The rows are grouped in 4 different ways at once. Each group adds its own fixed numbers to the row, and there is some noise. The rows also spread widely along 16 directions, which tell nothing about the answers.
Known rows, each followed by its group in each grouping:
[-10   1  -7  19  32   9  10   6  33  18  13   9 -17  12  32  18  56  20
   5 -14   2 -18  20  18 -15  20 -25  19  11   6  40 -11  -2   9   4   0
 -22 -37   4 -23   1]
N lobu J_451 (3)
[  3 -28  19  29   9  35  11  27  28   9   3  33   7  12  19 -21  26  30
 -11 -48  22 -22 -25  33  15  32  15 -19  -2 -12  43  -1   0  29 -25 -11
 -21 -29 -15  58  51]
V lobu J_290 (1)
[ 18 -10 -13  18   5  14  30  -3  22  -5   3 -32   8   9  11  25  57 -25
   4 -13  43  -8 -14  29  23  16 -12  18 -17  -3  31  -1 -18  11  -8  -9
 -22  -8  12   6 -14]
V Dop J_824 (2)
[ 17   1  15  -5   0  27 -16  20  15  33  -4  18   6  -4   5  -1  29  12
 -17 -27  12   1   4  15   9  13 -12  24  11  29  26  -4  17  35   6  35
 -27   4 -24  -7   9]
E Dop J_591 (2)
[ 14 -18  18  15   1  26  22  38  -6  -7 -15  26   8  10  27 -11  28  21
  -6 -27  17  -5  -2  30   7  27  11 -14 -17   3  29  16   0   2 -23 -11
   2 -28 -11  42  35]
H pupo J_451 (0)
[ -1  13  14   8   1  -5  12  18   4   0   9   3  19 -13 -12  -8  15  11
   9   5   6  -6  10   7 -12  13  18   6  -1   9  21  10  13   6  -8 -22
 -15  12  -6  -9  -2]
E Gosik J_591 (3)
[-11 -14  -6 -16   7  23  -7 -21  49   3   3   6  -4   7  20  21  32  22
 -25 -55  25 -29  28  12   2   8  -9 -17  -5  14 -24 -33  32  27  -7  -1
 -26  -4 -20  19  23]
N Gosik J_290 (1)
[ 10  12  14   4   1   7  -6  10  10  24  -6   2  30  16 -16 -18  19   9
   0 -15  -2 -14   2  -4  -2 -11 -13  -2   6  13  41  15   0  14 -17  -5
 -49 -23 -20 -13  -2]
H pupo J_162 (0)
[  1 -30  12 -28   0  21  22  17  12 -21  -8 -33   3   1   5  58  51 -29
  -4   3  53   9  -7  14  40  23  11  -9  14  -4   2   8  -5 -24   0  13
  14  10   6  59  -5]
E pupo J_162 (1)
[-22 -12  10   1   2  -3  -3  24 -10  -9  13   0  -7  -4   3   4  19  -4
  -9   3  20   1  21   6   1   6   2  11   2   4  20 -11  11  -1   8  12
  -3   6   8   8   7]
V pupo J_824 (1)
[ -8  16  -3   6   4   6  -9  28  19  32  30 -26  31  -1   5 -17  23 -30
  -2 -20  16   5  53  15  30  60  -4  -3   2  24  17 -29  36  25   1  26
  -6  33  26   5   4]
V lobu J_591 (3)
[-45 -10 -12 -28  19  15   7 -22  11 -25 -14 -24  26 -55  14  15  13   3
 -17  -5  20 -13   0  12  -4  15  51  -3  33  30   1 -13  17 -32 -18  -4
 -42  39  -9  19 -10]
E Dop J_162 (1)
[-17 -26 -20  13  10  12 -19  33 -58 -16  -5  15 -17  30  10  13  16  -4
 -47  -8  21 -13  37  45  13  13   5  22 -20  17  19  -8  31 -30 -39  46
  14  17  25 -24  -1]
E pupo J_451 (0)
[ 11 -22 -28 -12 -21 -34 -17   8  -7  14  -9 -24   0  28  27  38  47 -35
 -21  -8  29 -12  57  -4  19  -7 -19   7 -26  21 -42  17  28  10  10   4
 -16  30  17 -18  11]
V Gosik J_824 (3)
[ 11 -19 -10   9  -3 -19  -8  44  11  24  -2   6   6  26   6 -15  30 -27
  -7 -31  11  -9  42  13   3  23   0 -20   5   5   4  25  16  14   0  30
 -22  13  20   4  15]
H pupo J_290 (2)
[ 38  -4  18   1 -20   6   6  36  54  34  -1   9  -5  28  12  29  36 -17
  14 -11  -4  -2  27   7 -14  32  15   3  -2  12  12  24  26  16   0  12
  -6   6   0   1 -12]
N Gosik J_290 (3)
[  8   0  -1   7  26 -12  18  37  38  29  -9   3  21 -29  19 -26  33  -4
   3 -41   6   5  17   5  -5  50  18 -25  55  26  25  24  -7  29  23  22
 -20  29  21  23   3]
N Gosik J_290 (1)
[ 28 -16   0   9 -44  22  -1   2  32  14 -11 -17  -4  14  12  39  40 -22
   6 -14  17  -6 -25  14   8   2  10  38 -45  11   5  -3  18   0  -6 -18
 -29  -5  -3   7   0]
H lobu J_162 (2)
[ -3  -3   8 -18  -8 -29  -3 -16 -29 -10 -39 -13  20 -17   8 -18   7  19
 -24 -43  25  12  -3 -21  24 -30 -15 -39 -17  29 -18  12  17   8   8 -37
 -38   2  -1   5  32]
H Dop J_162 (2)
[  0   6  -1  -7 -17 -31  -6   7   1  -8  12 -14  29  46 -26  21  -8 -16
  -9  12   6 -32  47  -2  -1  -6  29 -26 -23  -8 -11  13  50 -28 -51 -30
 -26  19  15 -34 -12]
V pupo J_162 (0)
[-28  -8  10  10 -21  -8 -21   2  23   4  30 -20   6   0 -12  28  31  -9
  -1   6  17 -10   3  -1   6   7  15  23 -15  -4   7 -17  35   9  10 -24
 -10  33   4  17  18]
V Dop J_290 (3)
[ 14  -4   2  -3 -21   9  12  -2  27   2  -8  -8  -5  -5  29  43  29   5
  -2   3   4  -3   5   1 -14   5  10  34 -19  19   4  -5  22   0  -2 -24
 -18  -2  -6 -14 -17]
V Gosik J_824 (0)
[-11 -13  -3  12  -2 -41  -5  38  18   5  14   3  -5   7  23 -11  10 -13
   6 -12  -1  -8  53  -6 -15  33  10 -16   9   1  -5   2  40   2  16   3
  -1  25  38   6  12]
V Gosik J_824 (0)
[-19 -10  -6   2  21  -4  27 -11 -21 -37  -4 -33   9  -3  -4 -20  29  -5
   4 -21  54  -4  14   5  23 -13 -41 -32 -20  -7   1 -11 -21   3   3 -31
 -17 -31  10  30  12]
H lobu J_824 (0)
[ 62 -16  34 -18 -27 -17  12  29  52  11 -11  31 -30  -5  -9  33  27  14
   5 -33  25   5 -14  10 -11  15   9 -13 -16   0 -18  27  20  42  43 -10
   7  13 -13  31  16]
H Dop J_451 (3)
[  0  20  10   7  16   6  -4  29  21  33  17   4  31  21   9 -10  20   4
   1 -15  -5 -14  38   3   6  26  -1  -5  24   9  35   0  22  13 -15  14
 -31  -5  -1 -15   0]
E lobu J_591 (1)
[ -1 -38  18 -41 -19  -2 -20   5 -40 -23 -44   1  -2   8  -7   9  -7   2
 -40 -29  46   2  22 -14  36 -31   2 -54 -15  18 -48  14  31  -5  -7   6
 -15  14 -17  39  35]
E lobu J_290 (1)
[ -6  17   9   0  23 -31  14  18 -10   3  16  -6  20  34   7  21  37  23
 -12  -6  14  -7  25 -13  18  -9 -27 -13  17 -11  28  21   5   1   0 -23
  -8 -19  14 -16   5]
E pupo J_824 (1)
[  7  -5  20   9   0  -6   6  21  18   9   3  -8  10  27  15   8  46  -9
  17  -4   8   0  12  -7   9   4 -14 -10  -3  -5  27  16   5   1   8 -18
 -16 -29   0  16  18]
H Dop J_451 (2)
[-19  23  23 -24   3  59 -24  13  12  26  19  24   7  13  32   2   7  30
 -31 -11 -19   4  79   6  -2  25 -28  27 -16  50  13 -60  64  21 -15  30
   1 -24 -37 -19   7]
V Gosik J_824 (0)
[  2  -2  12  34  -7   7 -23  20 -12  20 -11  -4 -12  12  11 -23  10  -6
  -9 -40   6  12  -9   7  16   7 -12  18 -11  22  49 -24  21  13  -4  34
 -17   2  32 -14  -3]
N Gosik J_591 (1)
[-31 -10  27  -7  30  11  -3  34  29   1  35  31  -3   5  14  36  34  50
 -20  -4   4 -13  10  12  -1  39   6  -2  43 -15  33 -12  29  -7   6   6
  24 -12  -5  35  28]
E pupo J_451 (0)
[-35 -19  -4  12   0   1 -15  -2 -11  -4  -5 -46 -16   8  13  -6  38 -35
  18  -2  24   8  13 -19  21 -16 -39   8  -5   3  27 -21   3  -9  20   9
 -29 -17  20  16  -1]
E lobu J_824 (3)
[-17  -2  -8   3  14   7   2  21  -4  -1  21   2  14  -3  -1   8  31  -8
 -15   3  28 -20  39  32   2  24  12  14   3  12  -3  -7   7   8 -10  12
  -7  21   1  -1  14]
N lobu J_591 (1)
[ -9 -23   6   4 -19 -32   1  11   6 -10   6  -9  -1  14  -2  21  45  -5
   8   2  23 -12  14 -12  -3 -16  -6  -9 -22 -13 -21  26   7   6  19 -46
  -8   1  -2  27  36]
H Gosik J_290 (3)
[ 31  -1 -26 -10  33 -52  29  55 -32   4 -24   6  16  13   3 -31  20 -24
 -18 -28  27   2  71  33   9  36  -3 -52  15  23  -2  56  -6   0 -11  34
  -2  26  45 -27 -13]
H pupo J_162 (3)
[  6 -47   6  22   0  -3   5  -3 -18 -47  -6  -2 -21  68 -36  23   8  -5
 -10  -7  45 -37 -29  24  15 -34   2 -23 -24 -47  28  15   2 -42 -65  -6
 -23 -35  17   0 -13]
E Gosik J_824 (2)
[-19 -28  -4  16 -14  -4 -13  13 -28 -21  -4  11 -21  -3 -19   8  17  -9
  -6  19  18 -20 -14  24 -26 -30  22  46 -23   2  13   9  -6 -19  -9  -3
 -26   2  -4  -8   6]
H lobu J_162 (1)
[ -2  19  11  -1  -5  17  17 -15   0 -17 -15  -7   5   9  -5  -6   5  16
  10  -8   1  -7  15  -3 -15 -21 -11   0 -33  15  19 -14  19  -8 -27 -40
 -32 -32 -18 -29 -23]
E Gosik J_162 (0)

New rows. What belongs after each?
[ 29  -4  -4  22 -14 -29   2 -12  47   7  -5  -6 -25 -28  -7  22  20  13
  -3 -54  17  -6 -60  17 -11  16  21  19 -13   3  24 -10  26  20  22 -13
 -28  38  35 -13 -21]
H Dop J_451 (3)
[  1 -23  -2   7 -15 -17 -14   2  39   4  -3 -29 -19  14   3  20  30 -36
  11 -25  20  -3  -9   1   7   6  -1   3  -6  -4  10  -9  26  -9  11  11
 -27  10  35   6 -13]
H Dop J_162 (2)
[ 13 -15  -9  16 -20 -23 -12  11  -9   4 -24 -18   2 -11  -6 -22  13 -26
   4 -24  20  -3  -4  -1  -3 -10   2   6 -11  21   3  12   5  11   7   8
 -39  23  21 -10  -6]
H Gosik J_591 (0)
[ 13  -3   5  25   6  16 -36  50  29  79   3  47  -9  15  40 -25  42  23
 -20 -46 -23   1  24   9  -5  25 -33  36  19  35  51   0  17  61  28  49
 -34 -19 -11 -20  35]
V lobu J_290 (2)
[-16 -23   5  39 -34  18 -19  14  42  12   1   6   1   1  46  31  19  14
 -12 -31 -12 -20 -47  17  -4  32  72  41 -14   3  35 -13  59 -16 -28 -20
 -25  35  15  30  22]
E Dop J_290 (1)
[-15  -6   4  17 -18 -27 -10  12  -1  14 -20 -14   1  -9  25 -21  19 -12
  17 -15  -4   8   7 -27  -4  -7   2  -5  -3  20   9  14  15  -1  20 -21
 -40  -3  20  -4  21]
N lobu J_162 (2)
[  1 -20  24 -30  12  -1 -19  26  51  31  -2  53   2  -5  20  17  18  54
 -28 -31   0 -21  10  -1 -16  18  10 -20  49   8   1  15  29  26   9  15
 -28  -8 -34  23  39]
V pupo J_162 (0)
[ 20 -25 -17  29 -32 -33 -20  29  -7  15 -29   6 -38  12  22 -12  17 -26
   1 -38   9  -1  12   3 -10  -8  -2  17 -28  13  -2  12  28  10  16  24
 -36  19  35 -32   2]
E pupo J_591 (2)
[ -1 -19  12  25 -31  21   9  14  11 -27  16  -8 -41  -3 -22  37  28 -17
  15   6  32   0 -32  27  -9   4  20  53 -45 -16  19 -24   8  -3  12 -16
  15  12  10  22 -12]
E lobu J_290 (1)
[-29 -11  -8  29  -4  15 -31   4  14  28  23 -31  44  40  12  34  42  -5
 -24 -11   3 -25 -17   3  41  18  23  22  15  -5  49  -4  36 -23 -42  -5
 -36  14  20   9  16]
E lobu J_290 (2)
[-22 -28  -8  18 -25  19 -32   0   0   7  -7 -17 -12  19  11   9  32 -22
  -4 -20  16 -13  -7   8  16  -8  -2  25 -27   6  18 -18  28  -7 -15   9
 -34   6   4  13  15]
E pupo J_162 (3)
[ -5 -21  12   6 -20   7  -8   4   1  -7 -28 -16 -23  -8  17  23  25 -17
  12   2   2   7 -14 -14 -10 -17  12  25  -7  19  22  -3  14 -21  11   1
 -26   1   5   1 -16]
E Gosik J_451 (1)
[ 17 -32  17  12 -30  38   1 -11  17 -27  -9 -16 -42  13 -20  28  27 -16
   7 -26  51  -3 -47  27  10 -16 -19  28 -52 -13  16 -37   1   3  -7   7
 -14 -28  -3  21 -15]
H pupo J_591 (0)
[ 11 -24  26  51 -21 -13 -19  31 -19  27 -35  22 -20   5  33 -37  21  19
   7 -33  -9  14 -47 -21   2 -19 -13  10 -11   9  64  22  -3  17  20 -15
 -43 -39  11   3  42]
V lobu J_451 (2)
[ 12 -26   6  -8 -13 -15   6   4  36   0  -1  -2   6  19  25  33  35   9
  -6 -22  31 -22  14   2  13  13   5 -30 -14  -7 -29  10  29  12  -9 -31
 -15  -1  -4  27  36]
V Gosik J_591 (3)
[-14 -12 -14  11   7   2 -41 -24 -31  14 -25  20 -10  28  -7 -18  25  30
 -33 -35   7 -30  14  -5  -6 -68 -52  14 -23  24  15   2   6  26 -16   0
 -70 -33 -38 -51  19]
E Gosik J_290 (3)
[-20   0 -12  37  -1  11 -12  20 -54  11 -10  -9  17  30  18 -34  30 -10
 -22 -24  11  -1  34  17  26   0 -20   8 -38  25  35  -1  11   3 -33   4
 -19  -6  16 -18  24]
N pupo J_290 (3)
[  2  17   6   9  -6  15  20  19   5   8  -7  11 -15 -28  32  -7  32  13
   4 -24   1  17  17  17 -18  22  -6  36 -24  36  19 -18   6  25  24 -10
  -1  -4  -2 -11   5]
N pupo J_162 (1)
[ 20  -9  16   8  -6   3   4  -6 -16  -3 -10 -26  14   9 -16  18  29   7
 -22 -28  41  10 -52   7  46  -8 -15   3 -15   4  40   4  -6   5 -11 -10
 -12  -3  15  19  -2]
H Gosik J_824 (3)
[  8   5  13   5 -33  14  -4   1 -25  13 -35 -36  -5   2  35  21  33 -10
  -1 -10   6  35 -15 -24  30 -19 -25  35 -34  34  34  -5  16  -5  11  -9
 -23 -12   9 -14 -16]
E pupo J_824 (3)
[  0 -20  20   0   7  -1  -2   0  11  -5  -2   3 -25   5   2  19  28  19
 -11 -20  28   0 -24  -5   6 -17 -27   7   7  -3  29 -10  -3  15  17   2
 -16 -26   1   8   3]
V Gosik J_824 (1)
[ -9 -38   1  27 -32 -38 -48  28  35  42 -36   1 -20 -16  14 -78   6 -44
  46 -41 -16  -6   8 -38 -31 -15   1 -23  14  16   2  21  17  28  48  22
 -87   9   8  31  38]
H lobu J_162 (3)
[ 58  19  41 -13   5   0  41  21  17   0 -20 -14  -5  38 -25   2  17 -23
  30  -6  32  22  26  -8  10  -4 -43 -38  -6   2  29  27 -15  21   9   4
  -2 -40   3 -11 -46]
N Dop J_824 (0)
[ 11 -37 -12  23  -2  -4 -12  31 -25  12 -23  11 -16  38  31  21  42 -13
 -28 -11  19  -8   5  30  14   2   1  22 -17  12  29  30   8  -5 -25  24
 -16   2  18 -16  11]
V Dop J_290 (3)
[ 26 -18 -41  42  -8 -16   2 -10 -19  12 -33   2  16 -19  16  -3  47  11
 -31 -50  28 -29 -43  33   6  -5  20  26 -26  29  12  37 -17  27 -18 -27
 -51  38   8 -19  23]
N Gosik J_451 (3)
[ 10 -31  11  11  -3 -28 -12  39  79  37   8  -6 -30  41  38   1  62 -41
  50 -24   8  -8  40 -24 -10  13 -46 -22  25 -22   5  16  10  29  54  25
 -33 -37  13  30  26]
H Dop J_591 (2)
[ -1 -32 -12   1  -2 -35 -27  32  27  12  -2  50 -42   2  22  -1  19  15
 -12 -35  11 -32  45  18 -36   5   3  -1   3   4 -34  14  41  31  25  24
 -24  26  -3  -8  39]
E Dop J_591 (3)
[ 11   3  10   7  -1 -21  -3  26 -13   8   6   6   8  28  11  29  30  17
 -22 -10  20  -3   7  13  24   8  -3   7  -9   1  18  20  27   3  -9  -9
   5  12  15 -15  14]
E Dop J_591 (3)
[  9   3   0  53 -30   0 -11   5  19   8  13 -35 -11  52   6   8  20 -45
  23 -15   8 -12  -7  12  11   2  -3  35 -54 -11  50 -31  35  -6 -28  -6
 -30  -3  42 -34 -27]
V Dop J_591 (1)
[-14   6   0  -6   7 -32  12  15 -16 -18   3  -1   1   3   0  -3  13  -3
   4  13  10  -5  54  -4 -17  -9   0  -9  -4   5  -6  15  18 -10   6 -17
 -14   6   5 -25  -5]
E Dop J_824 (2)
[ 10 -33  -1  -2   4 -21   7  14  37  -6  -5   9 -25 -22   7  16  27   3
  -4 -34  34  -8  -6  16 -12  26  16 -16  22   0 -14   6   9  11  20  15
 -11  19  19  18   9]
N Gosik J_591 (2)
[ -6  -7  18   5   2   0 -12  31   2  21   1  -5  -9  18  18  12  40   2
  -9 -21   5  22   8  -8  17   9 -28   8  11  10  38  -3  13   2  20  24
  -3 -22  18   3   5]
H pupo J_290 (2)
[ 21 -20  -5  12  -2  28 -21  47 -36  33 -17  37  27  30  43   3  34  10
 -62 -31  11 -10  27  45  38  33  11  15 -18  41  22  21  29  17 -40  36
  -5  14  -8  -2  50]
V Dop J_451 (2)
[-28 -15   6   0  12   3 -12  25   0  -4  20  19  -7  18  16  37  33  24
 -21  11   9 -17  18  16  -4  10   7  19  20  -7  20  -1  23 -20 -14  14
  -5 -10  -2 -11  15]
E pupo J_591 (2)
[ 13   0  10  26  -9 -13 -12  17  17  24   4  -9  10  26   5  -1  32  -8
   4 -29   4  -8  -5   2  15  10  -5   0 -14   2  37   8  23  14  -1  -8
 -24   1  17   3  12]
H Dop J_451 (3)
[  0 -28  -3  15 -14   0  15  -5  12 -26 -13   1 -37 -37  -4  -6  24  -6
  15 -18  36  -7 -18  20 -27  -6   8  16 -28   7  -6  -5  -9  16  20 -14
 -19   9  -4  19   3]
N Gosik J_824 (3)
[-20 -29  -1  27  -4   0 -23  -5  32  11 -14   8 -11 -29  15 -32  16  -1
  10 -32   9 -24 -26   4 -26 -11  17  14  13  10  26 -11   5  25   8   8
 -77   7 -12   9  21]
V Dop J_591 (1)
[  2 -17  -6  -1   6   3  26 -25   3 -32 -11 -18 -34 -15   1  38  57   2
   5   0  48  -5 -26  20 -13 -33 -34  37 -28  -1  12  -2 -32   6  19 -23
 -22 -27 -12  -7 -17]
H Dop J_824 (3)
[-10 -47 -11  -1   2 -61 -16  20  19  -2 -10   0 -13  26  15  24  22  -2
 -15 -36  22 -22  -1 -10  10   4  17 -47  33 -26 -12  34  33 -24   3   5
 -29  19  45  18  25]
E pupo J_162 (2)
[ 18  13  19  11  18 -16  28  34  -8   4  -6  20  -6  17  14 -11   9  27
  -8 -20   2  13  25  13  -1  24  -8 -23  -8   9  39  13  14   4 -10 -12
   4 -25  24 -29  -7]
V lobu J_290 (3)
[ -1  21  25  20 -12 -42  13  -8  24  -3 -11 -22   2   4  26   3 -19  33
   5 -46 -11  14 -30 -29  11  15  24 -34  -9  -4  40 -14  65 -23 -10 -53
 -22   7  56 -12 -18]
E Dop J_824 (3)
[-24  -1 -14 -22  21  36   1   4  -9  -6 -10 -36  22   3  15   2  17 -31
 -19 -10  19   6  67  17  20  29  -6 -11   2  40   5 -31  25 -26 -30  37
 -14   2  13  -3 -29]
H lobu J_290 (0)
[ 26  36  16  21 -21 -21  14  17  18  27   1 -33  36 -18  -3   5  17  -3
   2 -20   1  29 -24 -11  20  33  21  16  -5  24  47   7  25  21  15 -32
  -7  44  37 -14 -24]
V Dop J_290 (0)
[-22  -5  20  17 -22  -7 -35  27   1  26  37 -24 -12  24   7  36  41 -17
  -2  15  13  12  10  -8  29  11 -26  47 -13  -1  30 -30  35   8  27  10
  11   7  27  -1  16]
V lobu J_591 (3)
